There are 4 nested groupings, the coarsest first. Each group lies inside one group of the grouping before and may be the whole of it. The rows also spread widely along 14 directions, which tell nothing about the answers.
In the rows, zero is written as 128.
Some rows, each with its group in each grouping after it:
[113 154 126 131 140 154 138 108 111 125 131 141 110 178 131 123 114 161
 109 147 157 126 125 136 121 132 145 159 146 123 124 138 130 106 129 126
 160 112 107 135 128 121 157 139 123 106 128]  sope zusaf Z866 mub
[132  79 114 172 120 112 135 155 169  62 115 181 122 129 120 145 194  99
 106 110 129 142 142 126 123  74 140 127 171 125 178  81 129 171 158 108
 108 141 162 140 157  98 197 131  95 128 147]  sope zusaf Z446 kig
[ 92 112 109 155 143 136  78 110 102 125 123 129 146 133  96 168 154 151
  69 118 154 144 119  97 109  60 163  91 146 155 127  94  80 142 182 100
 171 142 112 127 106 151 196 146  91 119 111]  sope Kovif Z394 dopum
[129 144 120 155 133 128 108 127 131 152 148 161 162 141 153 145 118 146
 121 128 145 160 156  97 111 128 114 145 160 114 144 111 135 118 142 115
 158 104  78 148 139 123 154 142  80  59 120]  sope zusaf Z890 Fopa
[117 117 135 164 100 145 120 139 120 147 117 118 113 174 152 173 131 155
 109 139 100 133 106 140 124 127 141 184 168 110 104 137 139  94 139 118
 176 137 125 156 115  97 157 153 136 145 126]  sope piref Z733 nite
[132 146 144 147 156 129 154 133 147 109 159 159 119 150 150 114 130 131
 150 141 117 118 121 153 119 147 108 150 147  90 132 125 163 121 109 168
 124 108 139 140 171 107 138 130 140  92 129]  bezav buv Z505 Zufo
[149 120 153 155 129 129 136 145 137  83 133 147  98 135 131  98 163 108
 152 125 140 124 112 139 123 147 112 145 133  98 132 100 167 179 135 134
 124 138 142 111 171 125 133 159 150 130 133]  sope zusaf Z890 nimu
[148 139 114 171  90  98 164 116 140 161  88 131 125 168 171 126 156 159
 127 143 155 143 124 139 130 162  92 126 142 124 105 140 132 119 118 126
 148  83 127 149 108 146 149 128 142 134 108]  bezav firit Z173 Besog
[132 180 117 145 120 127 190 125 158 138 126 121 107 159 157  97 155 129
 131 134 109 114 104 155 120 137  95 118 113  83  85 138 135  89 101 151
 138  92 146 138 156 176 163 100 162 129 126]  bezav vifan Z129 mak
[ 97 135 135 149 122 150 114 162 157 127 134 157 172 132 139 168 144 141
 114 131 117 119 127 115 106 100 134 159 141 133 109 106 125  94 124 116
 145 109  78 162 158 122 166 121 121 117 156]  bezav firit Z405 gek
[130 151 132 134 146 139 156 129 148  94 138 148 126 137 112 104 142 124
 122 121 177 144 152 119 109 120 135 136 138 108 162  84 139 147 135 107
 137 110  88 123 155 128 141 135 106  90 143]  bezav buv Z850 Niv
[121 122 145 165 124 142  82 142 116 134 138 157 148 127 144 147 147 141
 159 114 123 142 113 105 114 149 125 156 121 117  91 137 146 166 143 121
 145 127 117 126 160 125 137 162 124 113 110]  sope zusaf Z446 rodam
[123 148 134 138 146 110 139 127 173 126 145 174 163 143 165 121 153 137
 127 137 127 106 129 134 117 120  93  98 123 124 122 122 117 110 125 146
 100  84 135 139 162 148 178  82 107  93 142]  sope Kovif Z273 Riben
[124 155 107 163 124 135 148 119 127 159 116 122 164 105 127 134 157 141
 158 135 144 165 153 104 108 134 108 119 140  97 110  96 147 148 112 107
 183 104  79 131 142 156 126 149 126  80  96]  bezav vifan Z533 rogub
[148 152  93 113 123 174 214 105 109 143 102 121  78 145 123 121 157 122
 169 122 147 144 120 135 154 125 144 137 125  97 109 156 111 163  89 123
 145  63 133 114 114 158 135 161 177 160 115]  sope piref Z76 Dip
[116 109 156 154 141 117 150 133 157 125 133 132 160 122 161 140 161 151
 182 172  91 105 130 152 126 144 103 146 150  88 101 120 163 127  89 140
 129 117 149 139 160  81 124 116 135  99 118]  bezav vifan Z264 Zez
[124 183 126 136 124 173 150 143 137 108 136 168  96 174 112 124 123 111
  83  90 167 139 112 119 102 118 139 156 125 133 131 112 135 118 146 132
 145  97  72 142 157 175 173 144 158 138 166]  bezav buv Z505 Mubi
[117 131 124 168 108 136 168 126 144 127  92 140 134 146 119 149 172 133
 139 140 124 135 133 142 118 126 119 137 156 118 104 108 162 153 116 107
 164 120 125 135 142 140 157 136 158 135 123]  bezav vifan Z129 latud
[127 127 117 118 171 140 150  94 138 136 140 180 158 139 117 160 134 134
 137 126 151 144 163 105 132  94 132  95 160 137 154 118 102 168 133 113
 127  75 108 122 123 133 166 129 103  80 129]  sope Kovif Z442 lida
[162 140 129 140 152 101 155  87 117 125 130 113  98 165 125  88 131 132
  94 139 191 138 132 128 125 127  96  65 155 120 165  80 122 151 156 136
 145 108 121 104 105 169 147 143 135 102 110]  sope Kovif Z273 vizib
[126 111 157 104 141 150 144 114 134 132 121 147 143 149 137 144 132 163
 165 136 153 121 131 117 144 143 150 156 129 129 108 159 105 163 112 103
 120  83 107 119 116  96 117 144 131 135 138]  bezav firit Z405 boka
[128 117 139 144 157 124 113 119 108 125 152 127 120 144 150 124 118 156
 120 134 157 137 116 112 126 126 136 138 145 112 137 125 116 130 140 147
 134 117 115 137 123  94 132 155 114 102 111]  bezav vifan Z264 Zez
[119 163 119 134 124 151 164 148 160 132 130 161 163 112 152 120 158 129
 161 122 151 136 141 106 118 132 116 147 105 112 109 121 127 127  94 118
 118  69  76 143 170 143 136 116 124 104 144]  bezav vifan Z264 Zez
[101 164 125 153 115 161 110 121 126 163 123 189 146 161 140 174 139 154
 152  88 109 147 102 111 111 148 143 162 101 130  48 200 125 143 133 122
 151  92 126 141 153 161 174 134 136 131 114]  bezav buv Z505 Mubi
[123  77 171 139 125 109 116 137 119 128 110  87 139 126 171 118 159 170
 130 186 163  75  90 151 142 148  99 115 132 151 113  92 112 127 108 157
 107  96 123 131 108  98 108 134 164 169 133]  sope piref Z733 nite
[132 111 146 129 154 116 167  96 141 112 125 141 112 177 139 129 135 153
 124 168 134 104 132 163 140 125 123 120 173 117 145 124 133 130 125 132
 127 111 164 125 116  96 158 116 129 114 129]  sope Kovif Z273 vizib
[125 175 136 127 180 154 130 109 117 117 176 143 102 163 121 112 100 140
 133 125 121 132 113 128 112 125 144 147 133  81 116 150 134 118 137 151
 153 129 126 121 157 130 149 147 127  82 115]  bezav firit Z405 boka
[143 118 155 125 137 135 129 125 143 125 136 140 132 146 123 144 145 124
 137 104 130 131 118 108 126 120 128 116 129 116 110 125 110 171 145 110
 132 108 118 111 129 149 144 149 149 141 136]  bezav firit Z405 gek
[117 117 126 130 144 153 131 144 130 120 149 178 135 142 161 152 131 144
 152 135 121 122 122 125 141 119 142 174 144 121 129 157 116 122 105 149
 110  84 127 157 148  77 152 139 118 115 140]  sope zusaf Z866 mub
[138 145  97 165 137 128 148 159 133 108 149 166 123 112 171 104 154 122
 156 139 140 144 129 128 129 130 104 152 137  98 153 115 145 122  98 171
 113  89 124 159 178 103 144 142 114  86 121]  sope zusaf Z866 mub
[147 123 148 135 155 133 163 153 152  60 157 128  72 153 125  97 141  93
  90 122 138 109 106 144 121  89 130 132 153  93 171  73 136 120 141 160
 109 136 134 134 157 113 158 142 157 140 163]  bezav vifan Z264 Zez
[122 114 166 134 142 144 137 117 138 130 128 165 159 152 147 152 124 163
 174 167 146 121 153 136 132 167 123 176 162 124 131 125 167 158 111 105
 138 105  98 127 140  71 107 144 122  86 140]  sope Kovif Z442 lida
[142  94 174 145 115  87  89 128 129 146 141  41 110 156 184 106 139 171
 102 127 107 112  72 129 124 139 117 122 104  70  77 138  87  86 161 122
 146 155 157 119  98 115 124 132 116 152 105]  bezav vifan Z264 Zez
[134 127 129 156 103 135 181 118 146 163 105 122 123 186 152 170 132 149
 122 171  99 125 142 164 130 134 106 162 200 101 125 114 165  84 106 118
 183 107 120 157 106 108 154 131 151 119 132]  sope piref Z76 Dip
[130 145 114 155 119 128 111 124 113 155 129 172 110 173 170 143 130 154
 118  86 143 148  89 108 130 145 132 140 106 135  90 192  97 128 150 156
 121  75 140 154 122 147 174 141 128 143 110]  bezav buv Z850 Niv
[162 118 138 123 139 120 127 128 151 147 164 139 139 148 160 140 128 120
 130 102 110 148 135 100 131 111 109 116 144  86 139 127  98 129 142 121
 130  94 119 127 124 131 151 140 105  99 131]  sope zusaf Z866 mub
[142  95 143 135 129 133 160 137 150  79 116 169 120 124 141 116 171 133
 189 130 158 144 151 128 145 146 151 179 138  98 156 134 144 205 119  87
 104 118 145 112 154  57 115 152  97 115 138]  sope Kovif Z273 Riben
[126 108 149 147 132 134 137 139 139 117 135 122 119 148 138 147 138 136
 126 136 108 120 116 137 123 115 131 151 160  97 121 111 138 122 130 132
 148 131 127 142 133  99 141 147 146 133 134]  bezav vifan Z533 rogub
[164 129 166 121 124  96 174 101 175 162 133 125 131 212 176 127 113 147
  98 161 114  97 134 161 131 148  64 101 174 108 129 117 132  76 124 138
 136  81 130 136 100 144 158  94 149 112 150]  sope zusaf Z866 mub

New rows. What belongs after each?
[135 118 140 161 132 115 143 124 132 111 121 148 114 159 143 122 134 144
 120 144 159 131 128 138 123 144 118 143 164 120 146 110 154 142 135 141
 134 118 122 143 131 100 139 147 138 115 128]  bezav vifan Z533 rogub
[135 116 134 136 162 136 121 119 119 100 153 155 112 147 123 131 127 130
 118 120 157 146 136 111 127 105 149 136 159 113 168 111 120 161 157 123
 134 127 121 122 132 100 151 161 102  97 127]  sope Kovif Z273 Riben
[109  94  96  90 207 161 172 100 102  86 152 140  99 126  94 149 130 133
 106 136 165 128 137 113 156  29 199 106 176 132 192 114  53 148 118 150
 107  81 133 138 101  76 170 150 114 122 128]  bezav vifan Z264 Zez
[151 129 139 140 140 114 134 105 125 135 144 118  98 189 144 123 108 145
  79 136 150 134 121 131 127 121 115 116 167 111 154 111 118 110 165 131
 155 119 123 129  97 129 158 143 120 109 128]  sope Kovif Z394 dopum
[124 149 154  98 153 191 148 136 115 107 156 130 101 148 119 116 113 127
 146 133 139 108 113 130 129 127 152 177 128  99 119 123 134 131 111 129
 141 107  90 116 153 121 122 161 159 129 154]  sope zusaf Z890 Fopa
[122 130 162 128 142 120 130 118 168 127 135 126 173 141 127 133 140 150
 125 146 136 118 151 122 106 123 116 117 143 111 121  93 126 124 133  90
 148 119  92 117 139 132 141 110 106  90 141]  bezav firit Z405 gek
[127 112 150 154  94 124 152 123 140 135  88 123 116 181 146 145 146 158
 111 144 140 117 113 148 126 149 122 153 154 129 102 128 142 123 132 113
 154 115 124 144 107 119 146 136 162 163 138]  bezav vifan Z533 rogub
[115 142 111 108 145 149 188 106 152 132 120 160 137 154 131 144 143 143
 128 130 146 128 143 123 135  97 147 125 142 128 126 143  94 120 106 116
 120  64 114 143 123 130 171 105 123 120 141]  bezav vifan Z264 Zez
[154 119 147 129 134 125 154 118 132 152 135 128 119 173 151 144 115 142
 116 128 148 133 128 123 136 137 109 125 162 118 144 115 122 126 132 138
 140  75  98 141  99 126 133 148 148 125 135]  bezav buv Z850 Niv
[152 143 151 152 120 141 145 142 153 111 138 172 125 152 142 115 139 115
 158 119 141 143 142 124 116 166 104 168 143  97 136 112 181 165 131 112
 135 115 104 122 172 125 128 150 134  99 143]  sope zusaf Z446 rodam
[133 148 130 125 150 154 154 118 127 135 157 115 105 158 145 131 116 143
 146 135 101 135 125 136 130 122 141 164 144  64 120 145 130 102 123 119
 163 124 131 129 137 104 134 144 117  93 122]  sope Kovif Z442 lida
[120 146 151 131 146 133 138 114 134 123 147 114 102 173 148 110 119 157
 125 137 110 108  98 150 118 139 137 150 126  81  91 157 127  96 130 141
 144 132 152 130 139 116 146 123 134 121 122]  bezav vifan Z533 rogub
[159 125 122 159 116 114 126 141 145 151 148 148 127 156 175 152 133 125
 127 100 105 162 128 106 130 122 108 142 152  85 135 137 122 120 151 121
 142 110 131 148 128 121 158 145 102 105 121]  sope Kovif Z273 vizib
[140  96 120 131 131 139 167 114 112  90 101 179  80 151 144 116 161 143
 172 130 169 134 116 140 164 148 159 163 134 130 136 180 118 204 114 134
  88  85 179 122 128  80 142 161 134 155 119]  sope zusaf Z890 Fopa
[ 96 149 130 132 143 136 142 115 125 133 119 103 128 139 133 115 158 156
 109 151 132  83  83 150 117 109 121  88 103 131  69 124  97  95 112 162
 134  97 136 133 134 175 167 104 171 156 121]  bezav vifan Z533 rogub
[167 137 172 176 130  57  79 124 165 138 165 161 131 187 204  92 110 144
  93 119 138 129 109 129 103 183  60 110 134 108 131 130 146 110 183 159
 105 127 146 133 145 133 159 109  92  81 128]  sope piref Z733 nite
[105 131 144 116 126 177 141 134 134 152 129 138 141 150 141 173 138 147
 151 137  94 101 110 137 132 118 145 169 131 117  76 152 117 110 101 120
 146  92 113 140 133 122 149 131 157 151 146]  sope piref Z76 Dip
[136 151 142 109 164 159 126 113 114 129 167 145 115 156 126 119 101 132
 125 118 152 134 127 108 123 124 137 137 137 106 135 126 116 137 140 131
 141 100  91 116 136 140 141 156 125  95 133]  sope zusaf Z890 Fopa
[134 130 131 133 152 136 155 152 141  89 152 107 114 110 126  96 155 112
 119 133 150 119 119 133 118  98 121 119 134  95 159  65 121 120 116 150
 125 111 105 130 157 126 131 142 138 119 142]  bezav buv Z505 Zufo
[135 149 123 109 145 119 185 105 189  90 133 150 116 171 109 105 146 121
  80 107 157 138 160 132 110  85 146 104 144 102 171 105  95 119 152  83
 122 107 129 117 134 142 190  87  76  96 159]  bezav buv Z505 Mubi
[163 150 175 146 116 116 165 133 177 119 132 163 117 180 161 100 128 120
 145 123 138 120 128 144 114 188  80 151 136  94 118 122 182 144 129 131
 121 106 116 125 160 137 125 128 163 118 158]  bezav vifan Z533 rogub
[156 116 145 152 130 111 152 131 141 126 131 123 118 144 153 118 146 123
 131 151 140 123 124 142 129 140  86 114 163 109 148  85 149 139 123 149
 129 103 124 129 130 126 132 144 155 122 130]  sope piref Z733 nite
[140 132 104 166  80 116 150 136 149 157  89 144 156 147 156 144 169 137
 108 128 159 153 145 114 121 129  91 118 148 141 128  96 125 122 127 103
 155  80  85 152 117 164 165 128 125 123 131]  sope zusaf Z866 mub
[104 142 147 127 162 141 136 114 152 132 147 161 155 152 122 157 140 139
 130 131 101 103 122 137 114 108 124 107 137 123  99 127 122 121 123 143
 133  94 131 133 150 149 176 104 139 109 133]  bezav buv Z850 Niv
[149 128 123 108 179 118 193  70 157 124 130 195 135 164 113 134 139 119
 131 139 163 123 167 135 140 105 109  61 176 146 171 114 113 184 121 139
  98  53 143 110 116 152 181 108 133  94 136]  sope piref Z76 Dip
[181 120 136 141 111  98 154 112 156 142 130 104  93 175 156 113 143 120
 111 102 117 150 125 128 130 128 106 110 145  69 133 126 111 131 160 102
 145 122 155 110 103 147 153 136 116 128 121]  sope piref Z76 Dip
[111 123 151 190 122 137  81 148 114  96 127 156 128 141 111 144 147 137
 113 116 155 149 119 116  94 138 141 168 150 129 130  86 178 165 169 116
 170 166  97 135 161 111 145 174 123 111 123]  bezav buv Z850 Niv
[127 142 137 134  99 146 163 116 153 104  98 126 107 171 112 112 164 139
 127 122 136 138 135 142 115 133 150 163 127  91 106 132 139 142 139  59
 166 146 135 106 139 134 156 127 113 130 138]  sope zusaf Z866 mub
[123 135  98 166 115 146 134 127  92 125  98 162 108 118 132 125 178 140
 163  97 178 161  97 109 133 149 143 137  96 142  94 163 116 201 122 142
 127  83 135 128 141 151 141 174 152 156  93]  bezav buv Z505 Zufo
[119 113 163 124 174 127 109  90 114 144 153 140 136 181 131 164  95 170
 112 153 125 109 117 131 128 122 133 119 171 133 117 142 114 124 144 148
 148 110 127 130 103 109 153 141 140 107 118]  bezav firit Z405 gek
[111 140 166 136 145 163  63 148 118 131 168 155 157 127 136 143 121 136
 140 108 125 124 106  94 103 135 133 157 108 119  88 123 131 144 149 124
 144 128  81 120 168 141 138 157 124 106 136]  sope zusaf Z890 Fopa
[134 163  96 152 122 144 141 126 138 131 132 190 122 158 138 137 134 122
 115  95 146 170 143 103 116 117 133 147 144 118 139 139 127 136 147 115
 143  96 107 146 149 151 187 139  97  91 129]  sope zusaf Z890 Fopa
[127 140 140 117 185 141 138 126 117  98 172 112 105 130 129  96 130 125
 117 150 140  97 104 139 126  95 122  99 133 101 145  88 111 115 125 174
 123 112 128 119 150 135 144 136 145 109 130]  sope Kovif Z273 Riben
[123 182  97 163 131 132 145 130 116 121 128 164 124 124 171  75 146 158
 165 144 189 149 129 125 121 172 117 162 100 109 124 149 147 132 106 144
 125  89 113 140 173 121 129 132  96  75 104]  sope Kovif Z273 Riben
[111 141 123 121 154 162 146 119 128  83 139 150 103 143 101 116 143 130
 130 126 143 131 132 130 121 100 173 157 138 102 138 125 124 147 135 105
 142 134 130 117 157 113 164 140 104 108 134]  sope zusaf Z890 nimu
[146 109 146 112 178 111 139  97 143 130 171 114 128 152 137 130 119 136
 122 145 100 121 142 132 131  93 121  93 173  76 152 110 104 117 139 130
 139 119 153 113 117 111 158 124  97  76 115]  sope zusaf Z890 Fopa
[145 118 161 115 157 139 123 131 143 112 164 193 144 157 159 121  95 144
 142 132 185 135 159 103 132 156 127 174 156 131 179 125 136 155 133 123
  96  78  74 135 144  69 117 148  91  75 161]  sope zusaf Z446 rodam
[121 145 144 117 115 153 144 116 133 112 114 100 102 162 110 107 142 150
 107 108 165 139 119 124 112 127 168 157 108  99 109 129 105 133 149  69
 163 132 103 105 122 138 137 140 114 142 138]  bezav buv Z505 Mubi
[106 150 109 149 142 134 145 106 119  91 104 186 107 142 145  90 168 164
 164 133 179 127 109 143 134 157 153 148  88 138 102 186 121 175 121 132
  95 100 176 120 163 113 157 120 104 120 111]  sope Kovif Z442 lida
[113  88 145 136 108 154 125 139 129 110  92 171 153 140 124 162 152 149
 125 140 190 130 147 110 133 126 151 167 161 173 149  98 128 176 131  85
 129  96  71 137 119  92 140 157 122 142 159]  sope zusaf Z890 Fopa
[130 129 137 138 114 134 164  75 132 163  93 138 124 197 111 171 136 162
 130 123 128 154 146 132 126 143 142 135 165 114  99 157 136 155 145  74
 187 109 134 117  89 141 160 139 130 123 107]  bezav buv Z850 Niv
[141 109 157 116 165 157 121 138 122 142 175 154 130 132 147 166 126 112
 170 119  83 108 100 117 146 116 112 128 143 103 106 138 120 153 113 174
 117  83 132 130 146 128 139 162 176 134 132]  sope zusaf Z890 nimu
[183 163 122 125 119 149 195 129 150 117 146 132  71 173 137 101 121  99
 140  93 136 177 150 118 131 136 130 172 151  44 164 127 148 141 142  86
 158 119 112 116 139 129 129 163 117  99 140]  sope Kovif Z273 vizib
[149 150 131 150 107 112 137 120 132 187 123 159 136 187 211 125 105 169
 116 147 172 123 116 130 134 186  75 142 137 148 116 154 126  87 115 166
 118  42  90 165 107 137 140 122 140 118 134]  sope piref Z76 Dip
